The same things were measured in two ways. Each way mixes the same 11 hidden numbers, adds some noise and spreads widely along 6 directions of its own, which tell nothing about the thing.
Some things both ways: the first way, then the second way.
[  7 -27  -5  10 -16  -5   5   3   3 -11  11  -9 -15  25  -2   8   8  24
  -3]
[-13   3  -6 -12  12  -3  13  -9 -10  -4   0  20  22 -14  10   5  13 -14
   0   2   5  20   3  -4  15   2  13]

[  9   3  -5  -8  -6   6  13  -5  -3   2  12   9 -12 -11  -4  -7   8   3
  -3]
[-14  -9  -7  22 -13   3 -16 -12 -12 -10  -3   6  -8  -7   4  -3  -5  -4
   4   5  -5 -14  -2   7  -4  -4  -9]

[  7 -13  12  20   2   9  -5  -1  18   8  -4 -12  -6  28 -14   8  -7   9
  14]
[ 10  15  17 -18  17 -13  -6   1   3  16   5  -8   1  -2  -3 -15  18  -6
   4  12  15 -14 -15   3   0  -1   0]

[ 24 -19  -3   5  -6   0   2  -8  14   4   7 -17   2   9  11  -8   7   1
 -18]
[ 13  -5  -6  15  -3  19   3  11  14  19   5 -10 -11   0  14 -16  -8   1
  -5  17  -5   7   4   5  -4   6  -6]

[-11   9  15 -14 -11   5   3   5 -23  -8  -6  34   7  -6 -12  11  12   6
   2]
[-22   9  -7  -2 -14 -17  -3  -7  -7  12 -14  19 -13 -26   7  -5  32 -13
   5   0  11 -14 -13   3  11  -2   0]

[  6 -20  17   6   3  -1   7  -7  -3 -12  -5   0  -6  -2  36   8  21 -19
 -20]
[ 14  19  -5   1   4   4   6  15   0  27   9  -6   9   5  13   7 -10   4
  -6   8   3   6   8  -6  -9  -5  -1]

[-11  -5  -3   2  -9   3   3  -5   3  -4   4   1 -13   5   3 -10  19   6
   2]
[  2   4  10  10  11  -1  -2 -14  -4   3  15  11   1   2  21  -2  -4 -10
   0  20   9   6  15 -11   0  -6   4]

[ 28  -4   4  11   2  13  -7   4 -10   4  -6 -14   2  -5  -5   8 -16   6
   4]
[-13   4  -6  13 -11   4  -3   6 -14  -7  -8  10   4  -9  -9 -10   6   6
   2   9   0 -12 -14  11  -5 -10  -7]

[ -5   3   3   0  -6   4   2  -8  -5   7  -6  10   5  -9   3 -14   2  12
   1]
[ -6   8  -7  -5 -17  -8  17  -4 -13  -9  -9  10  -4 -14   0   5   9  -2
  10   6  12   4   5  -2  -9  13   1]

[ -8  31 -14   0   9  -6  -1   9  15  -1  -4  -6   9  -4  -8   5   2 -25
  20]
[ 9 -4 -2 15 -5 22  3 -2  8  3  7 18 -1  7 21 -6 -6 -5 -2 10  0 17 17 -9
  1  1  9]

[ 14  20 -10  -4   4  -7  30 -12  14  -2  19  -6  -2  -2  21   5   8 -14
 -18]
[  0   0 -12  11 -16   3  -9   9   8  14   2 -20 -19   3  -4  20 -16   8
  -6   6 -22 -18   5  -3 -12 -23 -25]

[ -6   3  17  -3   1 -12 -10  -2  20  11  -7   2 -15  14 -24  -9   6   9
  23]
[  6   2   8  12   2  13   0   8  -6  -1   3  12   1   2   0   1 -14  10
  -8   8  -2  -6  10  -2  -7   2  -5]

[ 10  24   4  -6  -8   3  13   1 -15 -14  -9  -6   8 -14   3  16   6  -5
  -5]
[-12  -2  -7  -5  -3   4   7 -10  -2   7 -12  12  -8 -14   8 -11  36 -12
  10  -3  13   2   5  10   2  13   6]

[ -4   8   7  -6  -9  -7  23 -15  15   3  -2  14   0  -4  10   4   8  -1
   6]
[  2   2  -6 -10  -6  -5  12   2   0   3  -9  -3   2  -7   7  -4   5  -3
   6  -9  11  12   0   3   0  25   7]

[-10   6  26 -19 -28  11  11  -2  -9  12 -18  18  19  10 -25  11  16  14
  30]
[  1 -13  11   4  -3  -1  -9  12  18 -12  -5 -16 -11  22  -8 -10 -13  22
  -4 -17  -5  -1  -8   1  -2  -1   0]

[-18  22 -11  -2  10  -7  -8   2  -8  -8  -3  31 -13 -24  -7  -7 -18  -4
 -15]
[  2  -6 -13  10  -5   8  -4   9   6  18  -3  -8  -4  -5  12  -9 -15  -4
   0  12  -2   4   3   1  -3   9 -13]

[ -8  10 -12  -9  -6  12   1   3  -8  -6   8 -24  -3 -17 -10  -8 -10  14
   6]
[ 14   7  -7  -5  -3 -11  13  -8 -10   0   5   0  16  -8   3  13  -7 -10
   8 -20   6   8  13  -8   3  25  13]

[  1 -26  22   9 -13   9  -3  -1   2  -5  11  10 -12  22 -12  11   6  27
   7]
[  6  10 -24  -7 -17   3  13  15  -5  20  -7  10   5 -20   4  -3  -3  -9
   2   1  10   1  -3  -2   1  22  -3]

[  1  12   1  -4 -22  -5  19 -17  -8 -16  -5 -12 -16   5  -3   6  12  17
   9]
[  5  -8  20 -20  24   5  -6 -13   3  -8   5   1   6   5  -8 -20  21 -10
   4  -4  12  -7  -6  12   7  15   8]

[-21  14  14 -15  -4   6  22  -8 -20   1  -8  15   1 -17  21   3  14 -11
   7]
[ 16 -11   1  -9  14  -2  -4  -1   5  -5  13 -19   5  25   6  -6 -19   6
   1 -15  13  11   6  -6  -2  16  15]

[  5  13 -27  19   4  -3   3  -5  25 -11  16  -5  -7  -3  12  -8   0  -5
   2]
[  9  -6  12   4  -3   4  -5  -4  13 -10   1  -2   2   8   1  -8  -6  -4
   7   1  -4   5   0  -3   1   4   1]

[ -5  14  -6  -7  -1  -4   8  -6   0   7  -8  19   1  -4   7 -13  10 -15
 -22]
[  0  -6  -1   1   0  -1   0   2   5  -8  -4 -15  -1   5   4  15 -12   7
   6  10 -14  13   8  -5  -8  -9  -7]

[ 12 -12  -2  -4   3  -1 -14   5 -14  14  -6 -12   8   8 -15  -8 -12  12
   1]
[ -6   4  10   2  17  -3  -6   3  -2   4   9   2  -3   6   4   0   4   8
 -10  13   0  -6  -2  -4   2 -24   1]

[ 15  14 -20  14  -7  -4   6  -5  11  -4   5 -22  -7 -12   1 -10  -3  14
  16]
[ -5   2  12   9   1  -7   4  -9 -11 -19  -4  12   6  -2  -5  -2  12   4
   8  -7   7  -1   4   1  -2   2  10]

[  5  -8 -12 -12  -1  10 -26   6 -23   3   4  -5  20 -17 -24 -17 -26  13
 -18]
[-12   8  24  -4  16 -21 -14 -13  -1  -1   2   0   9   2  11   5  -2  -4
  -4  -1   1  -1  -5  -2   8  -7  -2]

[ 13   3 -19  12 -11 -20   9 -20   7 -18  11   7 -22 -12  12 -12   1  27
   3]
[  6   7  24   0  22 -20  -7   5   6  11  -1  -2   5  -3   7 -21  12   4
   2  -3  13  -1 -11  -1  11   6  11]

[ -3 -13   1  11   5  17  -7  12 -11  -1  -1  -4  -8   6   1   1  11  -4
   7]
[  1 -16 -16  -2  -4  18   4 -10 -14 -23   2  11   9   6  -3  -4   2  -6
  12  -7   8   7   9   3  -6  13  13]

[ -1   0  -1  -3  -4   8  17  -4 -12  -7   0  -9  -4  -9  17  10  11 -12
   7]
[  4   5  -3  -7  -1  -6  -2  -8 -10  -8   4  -6   8   8  -9   5  10   0
   8 -22   7  -9  -3   4  -4   3  12]

[  2  20 -24   1   2 -10  20 -23   1   4  23  20   1 -10   6 -13 -19  18
   1]
[ -7  19  -4  -6 -14 -28  -4   1  -5  14  -3   5  -9 -15  12   7  -2  -8
   4  17   9  -7 -12 -14   1 -10  -7]

[-10  -6  -5  13  -6  -3  -3  -2   4  -3   3  10  -5  11   1  -8   0  15
  -6]
[-11   5  10 -16   3 -11   4  -3  -4 -19  -3   0  10   3 -15  21  -5   4
   0   4  -8   1   1  -8  -4 -14 -10]

Other things, the second way, with their names:
(304): [  0  -3   1   4   2  11   4 -12  -4  -6  -3   4  12  -5   5  -3  13 -11
  10  -4  -2  10   6  12   0  12   7]
(180): [  0  13   4   1   2  -7  -2  -8   5  17   8  -4  -3   4  19  -9   9 -11
   2  14  13   3  -1  -3  -2  -7   2]
(322): [ -1  -8   2  21 -14  20  -9  -7   6   0   8  -3 -15   6  -1  -8 -10  -1
  -9   6 -11 -17   4  11  -6  -4 -16]
(116): [ -6 -19   0   4   9  10 -24  -7  -1 -14   4   2   2  14   2  -3  -4   0
   3  -1  -6  -6  -4   0   3 -14   3]
(282): [ 14  -1   1   2   7  -3   5 -10  -1   2   6 -10   3  -5   5 -16  12  -8
  12  -3  11   3   0   8   1  20  14]
(213): [ -2  13  -6  -1   0  -7   2   9   6  28  -2 -12 -12  -4  11  -8  16   2
  -1   8   8  -3  -6   5  -4  -6  -3]
(168): [  1  -4  -7  26 -19   4  -3   5   7   0  -2 -11 -20  -1   1  -9   3  11
   2   1  -9  -8  -4   7  -6 -11  -2]
(372): [ 10  -1   9   0   8   2   1  -5   3  -1   0   6   8  -6  -4 -17  23  -5
   6 -18   6  -3  -7  10  12  16  19]
(196): [-16  -6  -7   1  -8   8  -5  -2  -5 -12 -13   6  -3   3  -4  13  12   4
   9   0  -8  -1   6   1 -10 -16  -6]
(124): [ -8  14  -4  -3 -23 -21  -2  -4  -7  11  -4  10 -25 -27  -5  -7  22  -9
   0   5  11 -30 -20   2   7   1  -5]
(256): [  3  16   9   4  -1 -11 -11   7   2  17   2  16   2  -8  12  14  -3  -1
  -9  -1  -8  -7  -4 -13  13 -15   3]
(246): [  8   6 -15 -10  -5   0   3  15  -6  13  -5  12   9  -9   1  -4   3  -2
   4 -10  12  -1  -6  -4   5  15   9]
(200): [  6   2   5  -1   6   5  -8   8   8  14  15 -12 -11   4 -11  -9  -5   5
 -19   7  -6 -25 -14   7   3 -14 -12]
(241): [ 12  -7  -5  -1  13  -2   0   3   4  -3  12 -25   7  18  -5   4  -8  10
   2 -17  -4   5   6  -3  -2  -4  10]
(252): [ -1   0  19 -11  30  -8 -30  -7  -2   4  14   3   6  19  12  -3   3  -1
  -5  -1   9 -11 -10  -6   8 -19  11]
(224): [  3  -2   0  18   1   6   5  15   5  -1  -6   1  18   9  13   3 -25  12
   0  -4  -8  26  13  -8  -2   2   3]
(97): [  1  -2   1 -13   1  10  12   0  -5 -10  -5 -18   6   2 -29  20   3  11
  -3 -23 -14 -11  11  16 -12  11 -12]
(358): [ -3 -15  10  -3   7  16  -9  -2   0 -17  -7   9   5  17  -9  -9   2   8
   1 -22   5  -4   6   7  -3  13   4]
(166): [ -8   1  -4   1 -14   7  -3   6  -8 -14 -11   1   4   5 -13   7  -6  10
   4  -3  -6  -8  -3   5 -14  -6 -12]
(34): [ -5   6   4  -8 -16  -4 -11  -1  -3  -1 -15  11  -3  -8 -12 -14  30  -4
   9 -22   8 -22 -24  15   4   9   6]
(19): [  3  -7 -13 -12  -7  13  32  15   6  -4 -10  -3   0  -3  -8  -4   3  12
  -6 -15   3  19   8   7  -1  28   5]
(71): [  3  12 -16  10 -11  -8   4   3  -9  11   2   1  -6 -16   4  16  11  -1
   5   4  -7  -7   1  -6   0 -16   5]
(221): [  0 -17  -7  -8   1  22   6   2   8 -11  -7 -11   2  24   4   0  -5   8
   7 -11   3  21  17   3 -14  13   2]
(42): [ -2   2 -12  -9  -4   7  10   8  -9  -2  -8   2  18   3   2   9 -15   0
   8   4   6  15  11  -4 -14  12  -8]
(346): [  2 -30  -3   8  -9  35  -8   6  17 -21  -9   1  -6  18  -2 -13  -9   7
   4  -2 -14  11   2   8  -5   6  -1]
(332): [-12 -27   3  -3  15  21 -12 -15  -7 -29   4  -5   8  14 -14   4  -7   0
  -2  -4 -14  -6   5  15  -4  -3  -9]
(12): [  0  -7 -21  -8  -2  20  -1   4  -5   7  -4  14  11  -4   8  11   2 -10
   5  -2  -4   8  10  -3   1   4   3]
(396): [-11   7  -1  -7   1   1  -5   9  -2   3  -5  -1   2  13  -4  10   6  10
  -1   0   0  -5   0  -2 -11 -22  -6]
(93): [ -3  15   9   6   8  -8  -7   4   1  16   9   6   8  -1  13  12  -4   2
 -18  -1 -10  -2  -5  -6  12 -22   2]
(356): [  5  -3   5  -8  -5   3  11   4   2 -14 -10 -17  -1   8 -25  15   3  16
   4 -27 -10  -5  12   8 -12  11  -6]

Some of these things the first way, each followed by its name:
[ 15 -21  14  -2   8  -4  13 -12   1   2  10   6 -10  19  16  11  25 -12
   0]
(252)
[  2   7   3  -7 -16  19  10   1  -7   8 -14 -26   1  -3 -15   1   0   5
  12]
(282)
[  6  11 -12  -2  -3  -6  -5  -6 -10 -12  -3  18   5  -7   4  -7  13 -10
 -12]
(346)
[  0  24 -12  -3  -7 -15   8  -3   0 -15  -8  14  -9 -23  -1   2   0   0
   4]
(224)
[  4  -9   8   5  14 -13   8  -5  17   6   6 -11  -5  12  24   6   1 -10
  -2]
(200)
[  2   7  -2 -17 -14  -3   0  -1  -7   1  -7 -36  -2  -5 -23  -1 -15  18
  -7]
(97)
[  5   1  -7   6  15   1  -5  10  12  16  -5   4  12  -7  16  -8   5 -31
  -3]
(168)
[ -1   4 -30   0  17 -15  -3   3  -2   6   8   6 -12  -8  12 -19  -3 -10
 -12]
(71)
[ 14  -4  11  16   9   3   4   4  -1  -7  -5   3   7   7  18  21   6 -14
  -3]
(396)
[ 15   4   2   6  15  -4   9   1  -1 -20  11  -3 -11   5  21  19  18 -22
 -21]
(12)
[ 11   1   6  -3  -5   8   0  -5 -19 -18   0  10   9 -12   1  15   6  -3
   4]
(34)
[ 21  -9 -22 -16 -13 -10  -2 -15 -14  -9  27 -11   5  -1 -11 -11   4  30
  -7]
(256)
[  3 -12   3  23   1  -4   6  -9  18 -10   8  14 -22   7  11   3   1   9
  -4]
(42)
[ -5  -9 -24   1   0   5  -8  12  -9  13   0 -19  -2   1 -17  -9 -22  10
  10]
(241)
[ 28   4   0   0 -11  14  12  -1   1 -12  -5 -37   5  -8  12  12  10 -20
 -18]
(304)
